Each new row is followed by what is left after taking away its nearest point in the smallest flat space through zero that holds the last named rows.
In the rows, zero is written as 128.

Q_516:
[[103  93 159 121 136 122 132 115]
 [188 131 159 113 170 125 105 137]
 [162 122 100 144 160  88 148 110]
 [125 118 129 122 153 150 100 120]
 [118 144 159  99 144 134 116 108]]
New rows:
[164 126 137 137 142  90 163 126]	[128 129 130 131 131 134 134 128]
[147 124 114 130 131 171 116 112]	[143 122 130 128 119 147 141 109]
[ 76 100 125 130 136 123 140  93]	[128 129 129 129 129 129 130 128]

Q_899, 5 rows:
[[137  99 142 146 141  88 106 148]
 [114  98 121 122 138 113 102 167]
 [108 100 142 161 136 153 113 158]
 [135 143 157  81 175 144 108 115]
 [142 133 103 154 173 103 121 169]]
New rows:
[122 158 157 126 140 129 132 120]	[113 145 140 129 125 119 130 137]
[115  99 131 138 116 135 143 176]	[135 124 141 120 126 128 152 145]
[110 118 155 120 160  95 132 150]	[104 132 142 125 135 115 153 135]
[159 128 147 136 122 143 118 108]	[150 125 122 128 121 138 115 130]
[122 147 114 150 131 122 104  96]	[113 137 113 140 130 125  96 106]
[150 148 115 114 137 136 150 147]	[144 125 137 121 122 133 140 144]

Q_865:
[[125 107  98  95 140 129 157  64]
 [147 114 120  90 162 123 140 125]
 [152  94 145 140 121 123 133 106]
 [139 110 129 154 161 126 151  96]
 [127 109 111 121 150 153 153  99]]
New rows:
[140 150  99 141 140 101 128 136]	[145 128 102 136 122 125 129 134]
[105 130 115  95 119 114 116 101]	[117 122 134 126 135 128 116 125]
[118 140 137 111 131 132 106 144]	[121 128 138 125 135 132 116 121]
[114  94 107 104 126 108 104 156]	[106  95 106 135 134 113 114 141]
[126 109  99 159 112 115 153 154]	[129 109  94 139 115 109 153 153]

Q_26:
[[115 126  98 173 163 125 118 130]
 [129 129  79 129 124  95  95 103]
 [123 105 118 161 169 120 105 124]
 [130 149 125 182 200  96  99 128]
 [139 159 127 168 160 122 125 168]]
New rows:
[124 151 115 152 104 115 115 141]	[118 129 139 143 111 124 118 127]
[135 104 110 142 162 138 107 137]	[134 131 121 118 138 139 127 127]
[116 101 117 161 103 140 154 141]	[130 120 136 146 113 111 137 125]
[119 126 143 115 132 126 138 159]	[111 125 126 117 134 117 131 140]

Q_295 (5 x 8):
[[151 106 141  98 119 137  88 138]
 [116 187 130 161 144 138 158  93]
 [103 140 148 127  94 111  80 141]
 [118 104  96  97 157 104 101 138]
 [170 124 152 164 147 146  83 149]]
New rows:
[160 109 128  98 138 125 126 109]	[137 125 133 130 127 111 129 117]
[114 134 141 162 117 151 107 135]	[114 121 122 132 128 149 123 126]
[151 112 161 117  96 138 139 137]	[131 130 136 125 132 119 131 130]
[141 101 159 156 125 156 103 103]	[112 101 134 141 130 136 119  97]
[111 156 161 125 116 153 108 121]	[113 125 136 125 137 143 129 135]
[ 95 135 100 104 107 141 144 123]	[120 131 111 130 123 151 124 136]

Q_809 (5 x 8):
[[110 131 106 104  94 127 100 139]
 [124 163 143 130 116 152 116 133]
 [124 107 127  81 138 107  72 117]
 [113 143  95 119  86 155  80 119]
 [ 70 138 105  79 103 149 151 141]]
New rows:
[ 87 124 162 127 117 105 157 135]	[102 120 149 143 115 116 125 112]
[127 128 132 119 137 129 119 138]	[128 126 125 129 133 132 126 136]
[132 115 115 112 109 127 136 113]	[140 127 133 118 115 128 135 117]
[117 167 119 118 137 120 143 146]	[130 150 108 127 144 116 128 129]

Q_503 (5 x 8):
[[155 155  71 136 141 149 131 163]
 [116  88 124 101 151 137 110 112]
 [126 120 116 139 164 129 180 110]
 [151 135 129 144 157  86 104 158]
 [113  98 138 110 144 120 108 139]]
New rows:
[164  96 144 143 138 128 123 107]	[152 105 139 141 122 142 132 136]
[108 158 116 124 164 121  96 103]	[ 92 163 125 125 148 128 114 118]
[148 123 137 132 140 149 156 152]	[152 120 147 127 131 145 133 136]
[157 156 154 144 138 108 153 156]	[146 130 144 115 133 138 134 133]
[122 109 130 144 140 152 100  94]	[118 125 133 157 136 144 116 128]
[114 152 111 158 128 148 126 163]	[112 131 129 151 136 139 116 125]

Q_630, 5 rows:
[[141 119 143  97 113 167 108 125]
 [111 153 142 139 165 154 153 102]
 [118 116 152 134 158 149 159 116]
 [107 146 122 145 156 113 125 137]
 [112 118 184 112 120 107 156 152]]
New rows:
[155 134 132 180 133 103 140 173]	[163 143 142 159 127 142 130 156]
[135 143 147 135 131 136 129 124]	[139 131 136 139 129 129 124 130]
[160 113 126 131 125 138 127 149]	[149 137 131 135 132 133 133 144]
[128 144 126 139 141 114 137 124]	[136 130 130 127 132 125 127 128]

Q_889 (5 x 8):
[[106 106 138 138  72 122 168  98]
 [102 161 119 130 136  86 136 115]
 [131 175  91 141 129 127 117 139]
 [ 79 122  62 134  95 118 126 132]
 [118 138 158 107 174 130 112 110]]
New rows:
[137 112 106 111 102 120 131 142]	[136 131 124 105 120 125 128 126]
[148 138 105 144 153 137 155 127]	[133 120 111 137 152 136 157 119]
[142 116 110 132 142 134 101 121]	[139 121 121 137 130 122 117 109]

Q_972 (5 x 8):
[[166 131 148 135 142 134  93 113]
 [141 116 110 137 106 123 113 162]
 [127 133  94 125 118 121 143 170]
 [120  97  96 110 131 136 132 136]
 [151 124 112 137 153 147 130 131]]
New rows:
[144 123 170 135 139 114 129 123]	[135 112 145 126 138 115 141 139]
[180 150 136 136 120 107 104 119]	[141 127 118 131 118 116 137 113]
[103 133  96 117 135 161 140  93]	[122 147 108 129 113 145 116 113]
[102 127 114 130 126 163 128 133]	[114 141 126 124 125 153 113 133]
[117  93  76 167 127 108 141 140]	[127 124 110 146 139  93 124 113]
[111  87 155  76 129 147 125 143]	[128 118 163 110 133 151 137 158]

Q_922, 5 rows:
[[108  77 147 139 170 148  99  99]
 [116 157  96 145 126 132 131 129]
 [126  69 125 166 148 148 126 178]
 [ 91  75 130 158 148 107 104 133]
 [109  89 148 129 129 124 109 107]]
New rows:
[132 142 122 136 114 133 134 126]	[131 129 131 135 127 127 129 126]
[133 126 155 146 120 149 120 124]	[130 140 148 147 126 129 122 129]
[127 126 116 148 111 128 136 130]	[134 126 128 136 128 125 133 122]
[132  98 139 131  76 123 159 137]	[128 122 127 134 130 125 150 118]

Q_876 (5 x 8):
[[173 124 126 136 101  90 118 168]
 [184 163 144 149  89 100 103 138]
 [124 104 142 163 129 123 153 122]
 [171 119 117 160 131 148 143 147]
 [150 120 167 161 129 113 117 105]]
New rows:
[136 134 153 112 160 132  92 143]	[119 139 143 134 139 132 126 149]
[112  99 158 123 158 136 146  99]	[135 129 137 116 128 128 141 126]
[116 139 109 105 158 144 149 111]	[137 136 124 121 140 115 143 120]
[100 116 130 124 109 159 103  98]	[122 106 123 132  99 146 107 124]
[147 126 148 159 140 128 160 151]	[127 142 145 124 142 126 140 143]
[114 121 136 129 136 115 130 155]	[121 137 138 134 137 130 126 143]

Q_874 (5 x 8):
[[125 180 124 117 107 183 134 119]
 [171 165 168  85 100  98 164 149]
 [100 127  95 140  93 128 127 115]
 [138 155 134 140  90 140 120 140]
 [131 177 142  99 140 107 143 173]]
New rows:
[151 111 121  76 124 134 125 175]	[140  99 107  93 116 149 114 160]
[140 138 153 130 147 134 155 172]	[124 117 130 140 127 140 155 144]
[121 146 139 113  95 118 132 132]	[118 127 139 122 125 128 121 126]

Q_924:
[[116 115 106 127 171 103 104  85]
 [ 98 159  80 126 113 147 122 158]
 [138  85  96 136 139 147 106 106]
 [ 92 115  97 124 173 143 127  93]
 [154 123  87 133 127 129 110 136]]
New rows:
[143  94 158 121 132 125 152 143]	[121 111 126 120 134 116 133 146]
[ 93 100 101 140 138 112 146 121]	[117 108 116 141 123 104 152 138]
[123 139 154 160 132 127 117 106]	[132 144 133 160 131 139 122 119]
[ 93 125  96 147 160 148 100 150]	[124 124 139 147 151 131 114 154]
[131 159 163 118 138 160 146 115]	[138 149 136 125 128 148 111 113]
[117 125 149 109 163  95 118 138]	[123 114 134 113 144 124 119 154]

Q_854 (5 x 8):
[[ 71  89  80 157 162  81 121 100]
 [116  90 107 169 139  85 155  77]
 [145  76 106 182 156 151 170  77]
 [ 98  78 150 174 177 151 131  59]
 [156  85  96 174  92 122  74  84]]
New rows:
[142  98  99 112 150 143 116 127]	[141 113 127 102 139 122 124 121]
[117 113 129 127 128 145 158 118]	[116 120 127 120 113 135 134 125]
[108  96 171 138 142 143 111 144]	[127 100 145 138 124 122 130 156]

Q_844, 5 rows:
[[133 103 155 118 145 100 119 126]
 [107 131 143 133 129 124 125 135]
 [105 125 194 126 136  79 122 151]
 [106 123 162 157 116  80 108 131]
 [148 133 161 164 105 120  80 146]]
New rows:
[ 97 129  94  93 121 107 163 139]	[121 119 113 113 116 121 117 148]
[154 150 125 157 149 163  93 124]	[134 149 129 141 156 125 126 118]
[ 95 132 123 128 102 134 112 153]	[121 117 117 111 111 123 119 143]
[160 146  98 106 104  95 104 100]	[120 147 121  98 122 119 100 116]
[112 105 114 113 149 135 125 119]	[127 128 123 125 128 125 124 133]

Q_87 (5 x 8):
[[146 119 133 124 141 176 117 115]
 [139 108  96 133 130 128 148 155]
 [126  90 172 124 147 121 125  78]
 [106 150 134 120 108 150 157 144]
 [147  97 122 137 162  88 120 148]]
New rows:
[151 122 159 144 122 112 127 154]	[150 124 147 144 104 127 128 137]
[ 97 134 143 126 106 102 115 115]	[118 119 128 127 123 131 118 134]
[143 127 121 137 158 139 164 142]	[136 144 124 138 142 126 144 116]
[102 129 123 108 107 118  93 136]	[108 109 126 106 118 131 106 140]

Q_836, 5 rows:
[[162 162 121  95 146 123  84 111]
 [135 140 108  95 154 162 105 123]
 [171 143 121  88 125 167  83 101]
 [136 118 111 109 123 163 121 126]
 [148 126  83 131 153 152  88 118]]
New rows:
[107 143 133 150 128 124  97 131]	[108 137 128 131 113 131 107 139]
[101 111 134 101 134 127 149 169]	[129 115 138 126 132 127 116 142]
[147 135  95 125 147 116  94 155]	[132 127 136 131 128 132 119 149]
[154 133 114 123 117  95 129 116]	[132 127 123 126 132 126 140 115]

Q_22 (5 x 8):
[[109  77 155 103 116 118  87 101]
 [ 98 115 111 153 112  98 117 113]
 [102 145 130 110 105  77 117 136]
 [139 118  72 139 133 126  98 133]
 [128 133 122 156  97 118  77  75]]
New rows:
[109 150 101 117 130 149 116 119]	[100 141 117 114 131 149 126 119]
[149 126 150 163 153 127 161 100]	[148 123 133 131 149 103 133 117]
[154 163 102 114 106 122 163 150]	[140 119 118 119 103 129 145 122]
[161  92 135 114 150 161  92 138]	[132 126 137 139 131 124 120 140]
[161 140 108 117 139  94 144 164]	[153 118 134 135 130 107 134 127]

Q_993:
[[ 95 108 118 133 141 103 148 102]
 [134 114 117 127 126 132 142 103]
 [133 131 118 114 114  96  88 101]
 [124 134 125 133 106 122 151  86]
 [ 97 121  99 138 134 151 105 114]]
New rows:
[129 153 150  93 131 115 112 128]	[121 138 137 101 140 137 129 119]
[101 106  98 105 103 109 151 113]	[117 121 110 104 102 126 138 146]
[ 97 137 127  93 116  93 133 160]	[116 128 110  94 109 129 139 142]

Q_436, 5 rows:
[[104 127 155 125 139 164 131 114]
 [152 107 138 133 130 177 181 104]
 [136 130 122  85  91 149 136 106]
 [ 93 157 157  91  97 148 127 121]
 [ 93 117 132 118 118 156 137 110]]
New rows:
[121 102 132 149 154 174 111 142]	[131 123 123 132 119 148 120 155]
[125 142 136 139 131 124 154 113]	[127 138 126 130 133 119 132 109]
[115  94 110 114  98 128  88 163]	[133 103 137 128 110 145 117 167]
[142 124 107 107 112 145 112 108]	[129 135 123 135 125 134 125 127]

Q_499 (5 x 8):
[[122  84 116 145 107 117 100 109]
 [126 102 143 113 141 105 158 120]
 [131 121  96 142 101 113 116 115]
 [127 124  98 102  91 121 160 165]
 [ 91  94 142 102 159 102 122 139]]
New rows:
[ 95 113 119 153 101 124 148 146]	[ 99 131 134 160 123 128 146 134]
[120  97 112 162 104 115 104 145]	[129 127 132 152 131 118 132 146]
[129  93 137 120 133 117 143 114]	[129 127 124 125 130 131 128 126]
[ 97 153 102 162 140 100 143  99]	[ 99 129 127 152 127 136 146 127]
[128 159 135 143 121 142 128 150]	[122 131 136 142 124 120 131 136]

Q_636:
[[142 134 100 118 107 144 131 144]
 [128 163 136  68 142 124 142 113]
 [124 143 131 122  84 119 136 141]
 [124 125 163 137 129 129 102 108]
 [114 158 143 107 148 115 149  93]]
New rows:
[116 132 117 174 119 127 167  92]	[132 119 133 125 125 132 137 124]
[148 118 126 137 105 121 144 101]	[151 109 130 122 120 118 139 112]
[111 112 126 100 129 141 120 127]	[105 113 123 118 122 137 128 121]
[110 137 150 126 134 116 124 143]	[119 140 129 132 133 134 124 138]
[118 113 104 143 116 148 118 115]	[110 117 120 120 123 130 124 121]
[119 116 123 136 133 101 114 122]	[126 126 114 124 126 111 114 120]

Q_837, 5 rows:
[[124 115 130 129 177 129 141  90]
 [118  93 146 109 149 143 153 119]
 [103 127 112  97 129 156 135 166]
 [ 92 109 150 158 122 156 123 142]
 [ 87 130 128 116 137  71 144 112]]
New rows:
[126 110 120 119 146 133 105 134]	[129 111 125 123 134 120 104 133]
[112  95 120 138 114 112 110  94]	[121 103 104 122 114 130 108 111]
[146 101 154 149 132 112 118 133]	[135 117 130 131 143 116 117 146]
